The rows are grouped in 2 ways, from coarse to fine. Each group lies inside one group of the grouping before and may be the whole of it. The rows also spread widely along 2 directions, which tell nothing about the answers.
Known rows, each followed by its group in each grouping:
[ 16  -6  25 -36  -7  54  -9  -3 -27   7  41  -4 -17  17  -4  12  19  70
  -3  24 -23 -43  23 -17 -11] | Kub feli
[-12   5   5  -3 -21  53  14 -11  -8  24  46   0 -14   5   0  24   4  50
   9  12  -6 -26  18 -16 -23] | seluz gited
[  1  -3   9 -23 -22  58  -4 -10 -16  -7  32 -13 -21  -9   7  15  26  65
   7  23 -50 -50  14 -20 -22] | seluz zel
[  1 -12  -1  -9 -21  51   7  -3  -2   3  28   1 -17   6   7  13  21  52
   3  17 -32 -34  23 -12 -17] | seluz nomep
[ -5   0  31 -14 -37  37  16  -7  -3  21  49  21 -28  20   2   8 -10  54
 -16  24  25  -3  21 -15  -7] | Kub Veni
[-19   2  -8   1 -26  38   3  -9   0  13  41   9 -15  29  10   4  -2  48
   6  17  13  -9  16 -12 -26] | seluz gited
[ -2 -11  10   0 -26  40   4   1   4   6  30  12 -19  14  13   8   1  52
   5  13  -4 -22  22 -22 -22] | seluz nomep
[ -5   3  -1 -15 -14  56  -1 -12 -18  -5  25 -17 -18  -1   5  20  32  63
  17  26 -42 -52  20 -16 -29] | seluz gited
[-16   6  12  -9 -39  47  12 -16  -8  23  49   5  -9   8   8  24 -16  51
  -7   6   3 -15  14 -18 -18] | seluz zel
[-12  -6 -10  -5 -28  43 -12 -16  -1  -3  28   8 -30  28   8  -9  12  58
  11  20  -2 -19  22  -7 -29] | seluz gited
[  8  -9  33 -31 -19  51   5  -5 -22  20  45  -1 -17  18   0  21   3  55
  -7  20  -8 -28  23 -20 -14] | Kub feli

New rows, each followed by its group in each grouping:
[ -1  -3  13   2 -29  48  13  -4  -2  21  33   4 -20   9  13  25   3  49
  -4  11 -11 -22  21 -18 -16] | seluz nomep
[-16   3  -3   4 -21  50   1 -12  -3  21  37   9 -17  14   6  14   6  58
   0  10  -5 -14  20 -12 -22] | seluz gited
[  3 -11  25 -21 -18  42  -2   0 -14  20  46  17 -19  23   2   1  -2  57
 -14  14   8 -15  21 -18  -8] | Kub feli
[-10   2   2   1 -23  51  12 -11  -4  23  47  10 -18  11   7  25   2  54
   5  13   4 -17  18 -17 -23] | seluz gited
[-15   7   9   0 -25  51  20 -12  -5  35  52   4 -12  12   6  30  -3  48
  -1  10   4 -10  17 -17 -21] | seluz gited
[  0  -9  -1   4 -32  35   0  -7  10   2  26  13 -26  16  15  -1  11  54
   2  16 -10 -16  22 -20 -21] | seluz nomep
[  5   0  41 -28 -26  57  19  -9 -20  26  52   5 -23   5   1  28   5  61
  -1  26 -16 -26  23 -21  -7] | Kub Veni
[-11   7  -5  -6 -20  49   9 -15  -8  19  45  -3 -15   5   5  28   6  48
   9   9  -7 -19  12 -19 -27] | seluz gited
[-13   1  10  -2 -24  46  10  -6  -4  26  43  -1 -14  16   6  24   6  50
  10  12  -1 -20  16 -19 -24] | seluz gited
[  3 -15   1  -4 -24  52  -5  -5  -1  -9  20  -1 -21   9  17   7  30  63
  15  17 -38 -36  23 -17 -20] | seluz nomep
[ -5  10  12  -6 -23  57  13 -14  -6  37  47  -5  -7   3  -1  40   0  52
   2  18  -9 -19  17 -17 -23] | seluz gited
[  8 -11  19 -35  -8  47  -7  -6 -17  -2  36  11 -24  19   4  -6  17  66
  -8  26 -12 -29  24 -18 -15] | Kub feli
[  5  -2  18  -9 -20  56   5  -2  -6  14  33  -1 -17   1   4  28  20  55
   5  16 -30 -31  20 -22 -20] | seluz nomep
[ -1  -3  27 -17 -33  37   8  -7  -9  20  47  20 -30  24   4   0  -3  57
 -12  20  23  -5  22 -24 -12] | Kub Veni
[-15   5  14  -7 -34  41   7 -10  -8  16  45   5  -9   7  10  24  -3  49
  -4  13  -8 -22  13  -8 -19] | seluz zel
[ -1 -12  25 -27 -15  63  -9  -6 -19  -2  26  -5 -35  12   9   8  31  75
   5  33 -35 -35  30 -19 -17] | Kub Veni
[  1   5  19   3 -34  54  24  -5  -2  31  41   5 -10   6   6  35  -5  48
  -1  12  -4 -17  20 -24 -16] | seluz nomep
[-20  -3 -10   5 -22  41   4 -16   6  16  43  17 -16  20  12   3   3  49
   0  12  11  -9  22 -13 -23] | seluz gited
[  3 -16  19 -30 -18  46 -12  -5 -10  -6  32  13 -37  20   6  -7  19  68
   2  41 -15 -21  31 -21 -15] | Kub Veni
[-14   3  -6   6 -29  42  14 -13  -2  20  48  13 -14  21   7  13  -4  47
  -1   8  20  -5  21 -14 -22] | seluz gited
[ -6  -5   8   0 -31  45   4  -5   0   8  31   4 -21  14  15  11   4  52
   0  11  -3 -18  21 -22 -18] | seluz nomep
[-15   6   4   2 -27  52  23  -9  -5  32  48  -1 -16  12   2  31   3  46
   3  10   6 -14  14 -17 -23] | seluz gited
[-11   5  13  -9 -35  37  10 -11  -5  16  50   6 -11  12  13  19 -12  48
  -7   7   7 -15  12 -13 -19] | seluz zel
[ -4   1   9 -17 -27  56   2 -12 -11   3  36 -12 -15   0  11  28   8  57
   6  16 -24 -34  19 -17 -22] | seluz zel
[  8 -14  20 -34 -13  59  -5  -5 -17  -5  25   1 -33  16   4   0  29  69
   7  31 -34 -37  25 -15 -13] | Kub Veni
[  0 -13  23 -28 -29  47   5  -3  -8   9  34   9 -28  18   4   9   9  62
  -8  37 -10 -23  27 -18 -10] | Kub Veni
[-20   5  12 -10 -34  42   9 -13   1  22  47   7 -20  10  13  15 -11  52
  -7   6   7 -16  15 -19 -18] | seluz zel
[ -8   3   0 -10 -23  64   5  -7 -16  10  35 -19 -17   0   2  32  20  57
  14  18 -36 -38  19 -14 -29] | seluz gited
[  7 -10  23 -29 -15  44  -7  -2 -23  12  43  10 -16  20   2   9   6  60
 -12  24  -3 -23  20 -19 -10] | Kub feli
[  3 -10  25 -34 -25  62   0   1 -15   4  31   2 -34  12   3  11  20  70
   3  36 -24 -33  26 -23  -8] | Kub Veni
[ -2 -15  -6   0 -23  38  -7  -5   3 -13  21  13 -25  17  15 -11  19  54
   3  16 -14 -23  21 -17 -18] | seluz nomep
[ -6  -8  17 -13 -24  40  -6 -10  -7   6  36  20 -33  32   6  -4   9  65
  -5  28   9  -9  29 -22 -14] | Kub Veni
[-10  14  10  -6 -15  56  17  -9 -11  33  52  -4 -13   1   3  48   8  55
   2  12 -12 -23  13 -18 -24] | seluz gited
[  8 -20  20 -27  -9  46 -13  -1 -12  -7  34  10 -22  28  13  -8  15  67
  -4  21  -3 -33  24 -11 -17] | Kub feli
[-11  -1   7 -11 -27  48 -10 -10  -3  -6  29   4 -20  10   7   5   9  61
  -1  14 -16 -30  19 -14 -21] | seluz zel
[ -1  -2  34 -28 -29  52  20  -9 -13  31  49   9 -27  15   3  31   3  58
  -3  28  -2 -13  19 -26  -7] | Kub Veni
[ -5 -12  13 -18 -26  39  -7  -5  -6 -10  29  22 -39  31   7 -16   9  68
   1  28   0 -21  23 -17 -14] | Kub Veni
[-15  -2 -10   4 -22  41  -7 -15  -3  -3  30   6 -26  29  10  -4  10  58
   7  16  -1 -16  26 -16 -31] | seluz gited
[ -8  -6  17 -18 -29  39   7  -8  -2   9  42  23 -33  31   6  -3   3  60
  -6  26  11  -5  28 -19  -9] | Kub Veni
[-13  -5  -8  -3 -13  42  -5  -7  -1 -11  20   2 -28  18  10  -6  23  62
  13  20  -9 -27  21  -8 -25] | seluz gited
[-10  -1  -5   2 -18  47  -1 -12  -3  10  37   5 -16  17   6  11   9  53
   1  17  -6 -18  23 -18 -23] | seluz gited
